The rows are grouped in 4 ways, from coarse to fine. Each group lies inside one group of the grouping before and may be the whole of it. The rows also spread widely along 15 directions, which tell nothing about the answers.
Some rows, each with its group in each grouping after it:
1.880 -1.979 0.575 0.916 1.035 -0.922 0.773 -1.385 2.201 3.033 -1.605 2.429 -0.495 1.609 2.602 -1.528 0.334 1.163 -4.288 -0.326 0.357 -1.097 -2.223
Q_488 Vabur Fisid Q_199
-1.980 -0.321 -0.198 1.421 1.664 0.650 -1.841 -0.690 1.491 3.904 -0.659 2.975 0.602 -0.383 0.129 1.838 -0.570 1.547 -0.207 -0.254 -1.125 -0.220 0.614
Q_180 bos zos Q_788
2.629 2.091 1.252 2.063 0.547 0.126 -2.348 -4.937 2.902 3.590 -2.054 -2.701 -1.344 2.321 0.434 0.974 -2.690 0.768 1.316 -1.397 0.156 -2.207 -2.412
Q_180 nusu noz Q_971
0.450 0.555 -0.272 -0.263 -2.863 -0.845 0.179 -1.827 -0.785 -2.273 -0.539 -3.955 -1.739 0.305 -0.894 2.155 -1.928 0.124 1.276 0.464 1.664 -0.983 0.229
Q_488 Vabur Fisid Q_419
-0.773 0.050 -0.071 1.436 -0.004 0.680 0.678 1.228 0.297 1.749 -1.073 -0.693 -2.112 1.767 3.748 1.504 -0.973 0.473 -1.555 -0.717 0.647 0.247 -1.163
Q_180 bos zos Q_522
2.158 -1.298 -3.973 -1.456 -2.298 3.778 -3.286 -0.321 1.712 1.964 1.410 0.542 0.924 0.763 -4.096 1.032 -0.552 3.294 1.219 1.731 2.783 0.928 2.452
Q_488 senu Kitob Q_726
1.147 1.743 -2.088 -1.335 -2.510 2.943 -2.189 -1.662 1.068 1.220 -1.741 -2.297 -2.309 0.950 -1.997 1.522 -0.150 -1.319 -1.029 -1.384 0.758 -5.934 1.086
Q_180 gunu gagom Q_505
-1.288 -0.975 -1.453 -0.266 2.228 -1.011 -0.663 -0.406 1.015 1.697 1.182 0.507 -0.460 -0.909 0.163 -0.402 -0.128 1.026 0.957 -0.289 1.143 -0.104 -0.030
Q_180 bos zuse Q_441
-0.358 -0.120 0.541 1.049 0.308 -0.173 -1.279 -0.516 2.923 2.352 -1.471 0.105 -1.939 2.638 1.066 -1.232 -0.020 -1.222 0.373 -1.054 -1.266 -3.969 -1.361
Q_180 gunu pofol Q_703
-0.538 -0.383 0.638 -0.537 1.759 -1.242 0.777 0.742 0.259 0.689 -0.038 1.947 2.266 -1.778 -1.003 -0.794 -0.187 -1.497 -0.373 -1.136 0.548 0.105 -0.192
Q_488 zirod fati Q_455
-1.924 -0.888 -3.472 -1.341 0.077 0.501 -1.070 2.324 1.631 -1.193 2.605 -2.546 -0.008 -1.787 -0.797 -2.015 1.222 -2.489 2.371 4.149 2.208 3.020 0.349
Q_180 gunu pili Q_785
-1.295 -0.736 -0.594 1.511 0.313 -1.342 -1.516 -0.882 -0.244 1.558 -0.062 1.520 3.583 -1.372 -0.558 -2.497 -3.117 0.161 -1.362 3.397 -0.235 4.887 -2.665
Q_488 zirod fati Q_214
0.145 -1.864 -0.662 0.218 1.140 -2.614 -0.025 -0.975 3.536 -0.277 0.984 0.093 -2.761 1.648 1.244 -2.445 1.266 -0.064 1.553 2.076 1.187 -2.247 -0.800
Q_180 kava momem Q_292
3.288 -1.798 1.154 1.272 -0.662 -0.730 -0.050 -2.165 1.514 1.842 -1.555 4.770 0.220 4.696 -1.142 0.288 -1.011 1.602 -0.573 -0.414 -1.937 -0.311 -0.814
Q_488 zirod Lod Q_256
-0.337 -1.296 -0.144 0.602 1.278 -0.591 -0.462 0.199 0.512 1.392 2.002 0.232 -0.494 0.701 0.412 -0.544 0.260 -0.278 -1.084 0.510 -2.187 1.743 -0.844
Q_180 gunu gagom Q_635
-3.686 -1.882 -1.233 0.294 -0.131 0.624 2.296 2.011 0.404 1.278 -3.357 5.904 1.119 -1.034 -0.368 0.269 1.049 -1.775 -0.538 -0.159 -0.040 -0.921 1.549
Q_488 senu Kitob Q_213
1.725 -2.227 -0.393 -0.915 1.765 0.280 1.609 1.970 2.167 2.177 0.588 1.097 -0.044 1.819 -0.546 -2.818 1.607 -0.902 0.769 -3.627 1.153 -2.571 -0.079
Q_488 Vabur Netik Q_342
2.099 -1.549 -0.785 -0.538 -1.060 -0.512 0.255 -0.443 0.786 -0.605 1.517 0.126 -1.539 4.074 -1.317 -2.482 0.283 -1.789 -0.350 1.197 -2.440 0.057 -1.093
Q_180 kava momem Q_292
1.449 -2.027 -0.101 0.106 0.487 0.063 0.064 -1.155 0.812 1.372 0.677 1.172 0.988 -0.047 -0.865 -0.660 0.856 0.439 -2.253 1.629 -1.692 1.608 -0.279
Q_488 zirod fati Q_214
-0.178 -1.710 -0.602 1.542 -0.478 0.022 1.497 2.635 0.963 1.276 3.279 3.328 -2.919 1.984 -1.560 -2.845 1.705 -1.252 -3.391 -0.784 1.523 -1.816 3.723
Q_488 zirod fati Q_214
2.322 1.138 2.306 1.090 -0.210 -1.670 0.450 1.235 0.954 -0.330 -0.042 1.000 1.863 1.787 -1.023 -2.365 -1.657 -3.303 -0.228 -0.043 0.589 1.518 -1.685
Q_488 zirod fati Q_455
-3.469 -1.171 0.031 -1.270 -1.341 -0.925 0.959 4.199 0.651 -2.608 -0.948 -0.926 0.266 0.576 2.131 -0.009 0.242 -3.827 1.230 2.398 -1.093 1.439 -0.942
Q_488 zirod fati Q_214
0.306 -0.741 -1.754 -1.503 1.788 1.128 1.246 -0.770 0.015 1.273 0.021 0.904 -0.555 0.925 0.943 2.031 0.071 0.062 -0.841 -0.964 -0.354 1.638 -0.568
Q_180 bos zos Q_522
-0.899 -0.779 0.998 0.744 1.666 -0.057 0.600 -0.270 0.945 2.967 2.016 0.867 -1.958 1.825 -0.131 -2.367 0.793 -2.480 -4.382 -2.698 -2.913 -2.551 0.790
Q_488 zirod fati Q_214
-1.992 -4.233 -2.672 -0.493 -0.347 -2.761 -0.227 0.503 1.032 -0.176 -2.601 5.630 2.023 -2.107 -0.564 -1.740 0.574 2.291 1.780 3.548 1.283 -0.236 -1.235
Q_180 nusu noz Q_971
2.954 -3.565 1.003 0.002 -1.693 -3.472 1.896 -0.151 -0.339 -2.413 -2.151 -0.079 -1.260 -0.116 1.199 -2.379 2.445 1.276 -1.769 0.875 -1.142 -4.780 -2.400
Q_180 bos zos Q_522
0.387 -1.382 -0.374 -0.782 -0.587 -2.929 -1.295 1.448 0.484 -1.199 -0.156 0.112 1.957 -1.567 -1.942 -4.672 -0.072 -1.283 1.393 0.748 0.764 -2.752 -2.430
Q_180 gunu pofol Q_703
0.786 1.222 0.374 -0.125 -2.033 -0.546 1.926 1.167 -0.282 -1.649 -2.516 3.148 2.192 -0.846 -1.644 1.448 -0.783 -3.213 -1.199 1.561 2.708 1.951 0.356
Q_488 Vabur Fisid Q_419
0.955 1.555 1.797 -0.042 1.572 -0.936 0.832 0.445 -0.003 0.475 -1.198 -1.217 2.288 -3.206 -0.188 -1.465 0.723 -4.094 -1.602 -1.137 0.010 -0.946 -2.314
Q_180 gunu pofol Q_703
0.329 0.270 0.290 3.332 -3.355 0.073 -0.058 -0.373 -1.288 -0.006 0.765 -5.236 -1.693 0.880 -2.368 -3.408 -2.229 -1.369 1.205 -0.318 0.112 -0.960 0.056
Q_488 senu Kitob Q_726
-0.973 -1.054 1.653 -0.722 -0.451 -2.709 -2.712 1.194 1.908 0.167 -0.734 4.983 2.571 0.986 1.245 -0.070 -1.352 0.256 -3.093 2.253 -1.729 0.462 -2.369
Q_488 senu Kitob Q_726
-1.414 -0.610 0.793 2.333 0.552 -2.593 0.809 2.330 2.253 -0.342 -0.337 2.682 -0.669 -1.470 1.202 -1.088 1.339 -1.083 0.819 2.493 2.967 -0.253 0.375
Q_180 gunu pofol Q_703
0.791 1.142 -1.789 -3.228 1.612 3.329 -3.406 4.075 3.538 3.731 -0.301 0.809 3.543 0.762 1.592 1.467 -0.977 0.096 1.093 -1.575 3.320 0.505 -1.930
Q_180 kava momem Q_292
1.354 -3.900 -2.651 -1.967 -1.304 0.508 -0.905 0.728 -1.086 1.544 1.232 1.916 0.933 3.080 -2.209 -3.003 -1.299 2.651 -1.292 -1.894 -1.545 -1.019 -1.072
Q_488 zirod fati Q_214
1.055 -2.358 -2.293 0.721 -1.255 0.922 0.894 -1.871 0.080 1.380 -3.111 1.534 1.860 -1.370 -2.384 -1.626 -0.180 1.516 1.177 1.054 1.189 -0.247 -0.348
Q_488 senu Kitob Q_213

New rows, each followed by its group in each grouping:
-0.326 0.292 1.435 -1.670 0.136 -0.093 -0.853 2.494 2.286 -0.411 -0.333 2.286 -0.485 1.355 1.054 2.839 1.867 -2.593 -1.535 0.421 -2.018 -1.874 0.635
Q_180 bos zos Q_522
-2.026 -2.680 -1.230 0.789 0.176 0.399 3.184 1.698 -0.628 0.418 1.150 -0.365 -2.297 0.809 1.609 -0.779 1.151 -0.873 -1.409 0.198 -0.563 1.737 0.932
Q_488 zirod fati Q_214
2.549 -1.311 0.985 1.401 -0.607 -2.844 -0.554 -0.042 -0.575 -1.461 2.869 0.563 0.890 1.003 -2.428 -1.316 -0.802 0.911 1.231 2.145 -1.134 3.085 -0.644
Q_180 bos zos Q_788
-0.399 -2.396 2.904 1.790 -1.349 -3.986 0.974 -1.608 -0.616 -3.646 2.427 -1.220 -3.803 1.022 -2.946 1.570 2.275 -0.084 3.439 1.083 -5.631 -2.963 2.973
Q_180 bos zos Q_788
1.173 -1.261 -1.907 -2.217 -1.508 0.761 1.421 1.235 -1.597 -0.824 -0.416 0.935 1.965 -0.065 -1.336 -1.717 -0.348 -1.942 -2.864 0.232 0.255 1.876 -1.334
Q_488 senu Kitob Q_726
-0.798 -3.475 -2.575 -3.084 0.824 -0.154 -0.123 2.833 1.220 0.474 0.462 4.325 -0.671 0.325 1.031 2.517 1.833 3.990 1.004 -1.450 2.225 -2.495 1.079
Q_180 gunu pofol Q_703
1.440 0.423 0.930 -0.128 -0.284 2.001 -1.305 2.572 1.880 1.077 0.189 -2.695 2.220 -0.534 -0.666 0.196 1.313 -2.546 1.747 1.152 -1.428 1.042 -0.693
Q_180 kava momem Q_292
-1.176 0.160 -0.018 1.335 0.878 0.329 -0.801 -0.903 -0.031 2.018 1.465 -1.393 0.754 -0.237 -1.805 0.345 -2.184 0.194 2.154 -0.854 -0.233 1.796 0.703
Q_488 zirod fati Q_214
-1.061 0.445 -1.585 -1.167 2.610 -2.175 -0.952 -2.321 -0.168 1.093 2.708 0.608 0.505 0.124 -0.066 -0.703 -3.972 1.453 -0.503 -1.789 2.945 1.935 -1.602
Q_488 senu Kitob Q_213
-0.605 -0.238 -0.840 1.888 -1.639 1.856 -1.207 1.123 1.390 1.900 -0.086 -3.425 -0.354 -1.455 -0.189 -1.725 0.072 -0.302 -0.275 1.268 1.780 -0.845 0.604
Q_488 senu Kitob Q_213
-0.093 -0.411 0.015 1.392 0.519 0.095 -1.656 -1.900 0.642 2.632 -0.794 3.321 0.948 0.715 -1.587 2.397 -1.447 1.789 1.056 0.013 -1.762 0.775 0.121
Q_180 gunu gagom Q_635
-1.089 -0.305 -0.711 -2.588 2.310 -0.243 -1.278 1.689 2.362 1.356 -0.569 -1.474 0.473 -2.045 1.387 -0.153 1.429 -0.513 1.268 -2.493 1.655 -4.760 -0.802
Q_180 bos zos Q_788
-2.707 -0.628 -0.594 -0.647 -0.993 -0.300 -3.552 0.121 2.433 1.433 -2.021 -0.811 0.188 1.360 2.902 0.822 -2.327 1.122 -0.638 1.766 -0.559 -1.046 -2.656
Q_488 Vabur Netik Q_342
-0.031 1.232 0.262 -0.711 -1.374 -0.704 -3.954 -2.599 1.365 0.253 -0.414 -3.380 0.488 0.906 0.284 0.625 -3.509 0.631 -0.061 1.355 -0.471 -0.457 -2.614
Q_488 senu Kitob Q_726
1.946 -1.229 -2.150 -1.282 0.909 -1.396 0.314 2.357 2.718 -0.925 1.739 1.489 0.484 0.942 -0.945 -4.452 1.369 -2.774 1.198 2.911 3.197 2.221 -0.874
Q_180 bos zuse Q_441
-2.487 -0.543 -2.434 -1.834 1.642 1.763 1.496 2.652 0.267 0.533 0.920 0.109 -0.707 0.619 -0.811 1.867 0.405 -1.796 4.754 -2.753 1.108 0.652 1.612
Q_180 gunu pofol Q_703
0.249 0.280 1.435 2.620 -0.013 -1.762 -0.161 0.640 0.522 -0.150 2.851 -2.169 -2.445 1.331 1.421 -0.112 -0.408 -0.552 -0.680 1.917 -0.337 2.700 -0.175
Q_180 bos zuse Q_441
0.147 -1.296 -3.295 0.677 -0.726 0.827 -0.970 -0.579 -0.438 2.302 -0.106 2.388 1.313 -1.082 -2.150 -3.742 -0.835 0.175 -2.958 1.970 1.215 1.124 -1.159
Q_180 gunu pofol Q_703
0.855 0.062 -3.296 -2.164 1.416 -0.904 -3.378 -2.833 -0.070 1.347 3.575 -2.696 2.416 -2.681 -1.657 -3.958 -2.952 0.849 -3.933 2.022 2.997 3.086 -2.960
Q_488 Vabur Netik Q_342
0.130 -0.296 -0.945 1.116 -0.866 0.164 0.285 -0.050 1.114 0.720 -0.554 -1.432 -2.268 1.920 1.484 -2.251 0.255 -2.419 -2.247 2.177 -0.788 0.402 -1.383
Q_180 bos zuse Q_441
0.053 -2.499 0.556 1.920 -0.606 -0.696 0.688 -0.013 -1.478 0.454 0.676 1.559 0.032 -0.657 -1.497 0.118 1.147 0.936 -1.222 1.373 -3.639 0.912 0.734
Q_180 bos zos Q_522
-2.380 -0.951 1.101 0.346 -0.013 -1.909 -0.739 0.798 -0.274 -0.331 0.217 -1.697 1.406 -1.135 2.040 -0.993 -1.275 -1.196 -1.908 2.351 -2.386 2.281 -2.620
Q_488 zirod fati Q_214
-0.698 -1.048 -1.896 1.671 0.952 1.062 0.738 -0.725 1.047 2.050 -0.341 0.353 -1.319 0.304 0.902 1.687 -0.142 1.376 2.120 0.871 1.287 2.171 0.354
Q_180 gunu gagom Q_505
1.195 -1.452 -2.781 -3.885 1.514 1.018 -3.531 -0.647 2.355 2.218 1.514 0.133 2.299 -1.599 -0.321 0.799 -0.101 3.263 -1.809 0.459 2.508 -0.020 -0.968
Q_488 Vabur Netik Q_342
1.424 -1.403 -0.078 0.275 0.511 1.063 0.283 1.765 2.243 3.118 -2.105 0.124 0.074 -0.641 1.143 -0.684 1.979 0.498 -0.020 -2.282 1.381 -3.865 -0.650
Q_180 nusu noz Q_971
0.728 -1.740 -2.480 -4.000 2.880 0.967 0.488 0.707 0.488 1.532 2.100 1.103 0.736 -0.579 -0.416 -0.052 1.756 0.064 -1.268 -2.486 0.367 -0.976 -0.269
Q_180 kava momem Q_292
-1.564 -0.408 -0.457 -1.381 0.426 -4.306 0.330 1.457 -0.472 -3.536 0.190 -0.053 1.113 -4.684 -0.096 -0.218 0.279 -0.517 2.014 1.317 3.824 -1.514 -0.756
Q_180 gunu gagom Q_505
1.680 -0.355 -0.169 -1.410 1.548 1.125 1.104 -0.342 1.987 1.060 -1.099 1.360 0.282 -0.491 -1.071 0.923 3.018 -2.968 -0.417 -0.563 -1.159 -1.444 0.412
Q_180 gunu gagom Q_635
3.397 -1.650 -0.921 2.537 -3.081 1.420 2.433 -0.915 0.063 1.060 -1.815 0.322 -2.842 5.069 0.289 -1.297 -0.929 0.890 -1.508 0.082 0.805 0.037 -0.334
Q_488 zirod fati Q_214
-0.041 -1.248 -2.510 0.330 -1.926 2.393 -0.351 0.633 2.183 0.966 -2.869 -0.022 -0.826 0.826 1.176 0.287 1.190 -0.966 -0.118 3.732 0.250 0.713 -0.740
Q_180 gunu gagom Q_635
-2.348 0.379 -1.307 -1.109 0.704 -0.032 0.910 -2.458 2.757 0.125 -3.343 -0.778 -1.313 -0.532 3.023 1.539 0.149 -3.065 -1.192 2.970 1.304 0.419 -1.342
Q_488 Vabur Fisid Q_199
-2.328 1.229 -0.436 1.169 -0.122 -0.673 -1.480 3.443 0.100 -0.024 2.704 -1.198 0.249 -1.723 -2.523 -0.660 -1.227 -1.283 3.697 -0.750 3.065 -0.327 2.332
Q_180 bos zos Q_788
0.038 -0.103 -2.165 -3.533 -2.341 1.900 -1.700 1.135 0.903 0.020 -3.099 -0.688 0.474 1.866 1.585 3.415 -2.085 2.070 0.993 -1.675 2.489 -2.588 -1.418
Q_488 senu Kitob Q_213
0.999 0.436 1.102 1.336 0.805 0.591 -2.411 0.707 3.077 3.272 -0.545 -1.532 0.436 0.662 1.420 -1.693 0.320 -1.296 -1.013 0.837 -1.222 -0.508 -1.961
Q_180 bos zuse Q_441
-1.859 -1.655 -3.193 1.722 -0.277 0.455 -1.292 -1.741 -1.037 2.468 1.695 1.047 -0.416 0.639 -2.939 -1.031 -2.702 2.932 2.528 0.249 0.224 1.238 0.899
Q_180 kava momem Q_292
-0.718 -1.769 -0.175 -1.665 2.580 -0.207 -1.582 0.558 3.131 1.728 -0.468 2.916 2.300 -0.576 0.129 0.697 1.729 -0.454 1.625 1.267 -2.141 0.434 -1.187
Q_180 gunu pofol Q_703
2.465 -0.919 -1.720 -3.688 -0.075 1.121 0.225 0.403 1.264 -0.084 -1.710 -0.049 2.687 -0.470 -2.071 0.471 0.434 -0.935 2.269 -1.184 2.257 -0.925 -0.636
Q_488 Vabur Fisid Q_199
3.134 -0.985 -0.023 0.259 -3.087 0.203 -0.156 0.821 1.777 -0.734 -0.813 0.009 -4.042 5.404 2.527 1.543 0.379 1.077 -2.003 0.984 0.148 -1.880 -0.987
Q_180 gunu gagom Q_635
2.373 -1.851 0.390 0.335 -0.808 -0.579 0.627 0.604 0.451 0.141 1.310 1.145 -0.624 -0.225 -1.107 -1.057 1.700 0.895 -3.152 0.341 0.663 -1.470 1.239
Q_488 zirod fati Q_455
0.334 2.711 0.766 2.767 -0.209 -1.741 0.205 1.667 1.918 1.008 -0.927 2.219 -0.059 0.422 0.192 -2.167 -2.079 -3.246 -0.571 0.240 5.249 0.264 -0.808
Q_180 nusu noz Q_971
-0.272 -0.261 -0.842 -0.629 0.167 -2.606 -2.458 -0.728 1.094 -0.444 2.749 -0.161 -0.069 2.270 -0.745 -2.154 -3.514 0.798 0.932 0.936 1.521 1.234 -1.515
Q_488 zirod fati Q_455
-0.424 0.293 2.414 -0.037 -3.206 -1.954 -1.597 2.361 -0.113 -2.041 0.754 2.236 -0.796 3.358 -1.300 2.684 -1.923 0.081 0.003 -0.749 -1.175 -2.426 1.544
Q_488 zirod fati Q_214
-1.206 -0.390 -0.452 0.649 -1.077 -1.754 -0.912 -0.812 1.187 -0.330 0.773 3.005 -1.205 2.823 0.092 -0.633 -1.914 -0.781 -2.620 3.078 -0.195 1.547 -0.183
Q_488 zirod fati Q_214
-0.867 -1.361 -1.283 -1.790 0.371 -0.171 -3.190 1.371 2.118 1.394 1.188 0.876 2.156 0.475 1.783 -0.584 -1.407 1.340 -1.784 2.440 0.406 2.856 -2.419
Q_488 senu Kitob Q_726
0.608 -0.299 0.853 1.014 -0.197 -2.396 -3.535 0.345 2.859 1.759 -0.746 1.265 2.007 1.231 -0.042 -3.583 -2.000 -0.601 0.341 1.684 -0.347 -0.530 -3.597
Q_180 nusu noz Q_971
-3.173 -0.900 -2.018 0.283 -1.808 0.239 -0.728 -0.397 -0.136 -0.299 0.572 1.303 -1.753 1.548 -0.672 2.735 -2.002 1.080 0.260 2.045 0.104 1.937 1.808
Q_488 Vabur Netik Q_342
-0.518 0.932 -1.116 -2.576 -1.464 -1.720 -0.915 1.023 -1.454 -2.188 -1.883 1.946 1.610 -0.674 -0.138 2.514 -2.726 0.196 0.091 -0.605 2.534 -0.834 -1.840
Q_180 gunu gagom Q_635
-0.119 -0.489 -0.642 0.554 -0.191 1.146 -1.995 0.755 0.665 0.987 2.393 -0.663 1.325 -1.130 -1.049 4.107 -1.325 3.741 2.803 1.845 2.141 4.211 2.082
Q_488 zirod fati Q_214
1.325 -1.218 -2.160 -2.131 -2.520 -0.484 -0.080 -2.857 0.388 -2.487 -2.158 0.681 0.569 -0.634 -2.642 0.078 0.202 -0.672 -0.545 3.936 0.562 -0.715 -0.070
Q_488 zirod fati Q_214
-3.588 0.089 -1.604 -1.544 -0.433 0.347 -3.489 2.224 2.524 0.860 0.159 1.327 1.443 -1.605 -1.095 -0.927 -0.060 -2.379 -0.553 2.156 1.255 -1.606 0.992
Q_488 zirod Lod Q_256
0.415 1.751 -1.337 0.672 1.544 0.573 -0.909 -0.206 0.552 2.004 2.731 0.884 -0.127 1.319 0.382 0.561 -2.541 -0.452 -1.723 0.577 2.607 5.017 -0.862
Q_180 gunu pofol Q_703
1.414 -4.297 -2.096 0.231 -0.085 -0.862 1.778 -2.683 -0.389 0.656 0.875 -2.666 -2.414 1.496 1.026 -2.180 0.098 3.022 -0.469 0.442 -0.347 0.662 -1.660
Q_488 Vabur Fisid Q_199
4.751 -2.730 1.435 1.410 -1.062 -0.013 1.996 0.473 0.509 0.860 -1.041 1.447 -1.881 1.878 -0.459 0.925 2.825 2.954 -0.032 -2.289 -0.512 -4.381 1.083
Q_180 bos zos Q_522
-1.518 1.687 0.898 -2.290 0.355 -3.022 -5.216 3.190 1.429 1.233 2.743 1.861 2.702 1.484 -0.048 -1.816 -4.768 -0.196 -2.062 -2.771 2.549 -1.915 -2.360
Q_488 Vabur Fisid Q_419
0.303 -0.471 -4.084 -1.620 -0.736 0.615 0.574 -1.927 -0.296 -0.415 -1.031 0.758 -1.778 1.617 0.104 2.002 -1.974 1.940 1.268 0.376 3.643 0.851 -0.656
Q_180 gunu pofol Q_703
3.810 -1.136 -3.490 0.739 -2.251 1.508 0.634 1.019 2.297 1.131 -1.530 3.314 -0.978 2.207 -1.203 -3.734 1.035 -0.830 -1.853 2.430 4.716 -0.683 -0.189
Q_180 gunu gagom Q_505
-2.928 -1.038 -1.988 -0.440 0.744 0.245 -1.373 -0.246 -0.904 1.466 -2.131 -0.518 3.643 -5.443 -2.000 -0.082 -0.599 0.751 3.257 0.296 0.342 -0.508 -0.974
Q_180 gunu pofol Q_703
0.407 -1.269 -1.565 -1.362 0.127 1.111 -1.705 1.807 0.953 1.673 1.427 -0.339 2.141 -0.089 -1.116 -1.354 -0.668 0.515 0.124 -0.041 0.940 1.062 -0.422
Q_488 zirod fati Q_214
1.891 -1.869 0.246 -1.120 -0.297 -1.923 -0.006 -1.969 1.367 -0.015 -0.654 3.048 0.023 2.393 -1.676 0.881 -0.594 1.570 0.806 -0.896 -0.097 -1.977 -0.121
Q_488 Vabur Fisid Q_419
-2.174 1.655 -4.211 -1.068 0.134 1.797 -3.372 0.826 0.563 1.995 -0.137 -0.241 3.012 -3.090 -1.073 -0.364 -3.165 0.063 0.974 2.134 5.115 3.000 -1.249
Q_180 gunu pofol Q_703
-2.731 -2.137 -3.102 -2.999 0.176 -0.323 0.434 2.053 0.754 -1.486 0.964 1.422 -0.144 -2.280 0.621 -0.021 2.595 -2.451 -2.342 3.847 0.122 1.878 0.319
Q_180 nusu noz Q_971
0.675 -1.024 0.027 -2.051 0.844 0.528 1.029 2.906 1.966 -0.770 0.282 -1.104 2.971 -3.572 -0.589 -2.120 3.599 -4.637 -0.951 2.533 0.190 1.734 -0.347
Q_488 senu Kitob Q_726
4.231 -2.127 2.140 -1.923 0.469 -1.210 2.570 2.123 0.695 -0.455 -0.397 3.389 0.538 3.038 0.031 1.365 1.552 0.957 0.324 -4.797 -0.100 -2.901 -0.292
Q_488 senu Kitob Q_213
-0.962 -0.906 0.203 -1.399 -0.563 -1.429 0.342 0.818 1.019 -1.327 -0.168 1.686 -0.185 -0.035 0.147 -0.190 0.933 -2.040 -2.277 1.029 -0.624 -1.351 0.020
Q_488 senu Kitob Q_213
-0.243 -0.604 0.233 -0.422 0.905 -2.262 0.602 -0.936 0.883 -0.590 -0.179 2.540 -1.023 3.019 0.106 0.805 -0.874 -0.735 2.092 -0.839 -1.210 -0.242 -1.112
Q_180 gunu pili Q_785
-2.401 1.650 2.507 1.989 0.543 -0.693 -1.458 0.488 1.629 2.220 -0.172 -0.423 -0.593 0.438 1.519 1.284 -1.614 -1.592 -1.737 -1.173 -0.682 -1.199 -0.176
Q_488 Vabur Netik Q_342
2.091 -1.410 -0.534 0.373 -2.373 0.195 -0.471 2.383 -0.549 0.192 1.153 0.737 1.285 1.112 -1.036 -1.701 -1.058 1.180 -2.008 0.612 1.205 1.680 -0.617
Q_488 senu Kitob Q_213
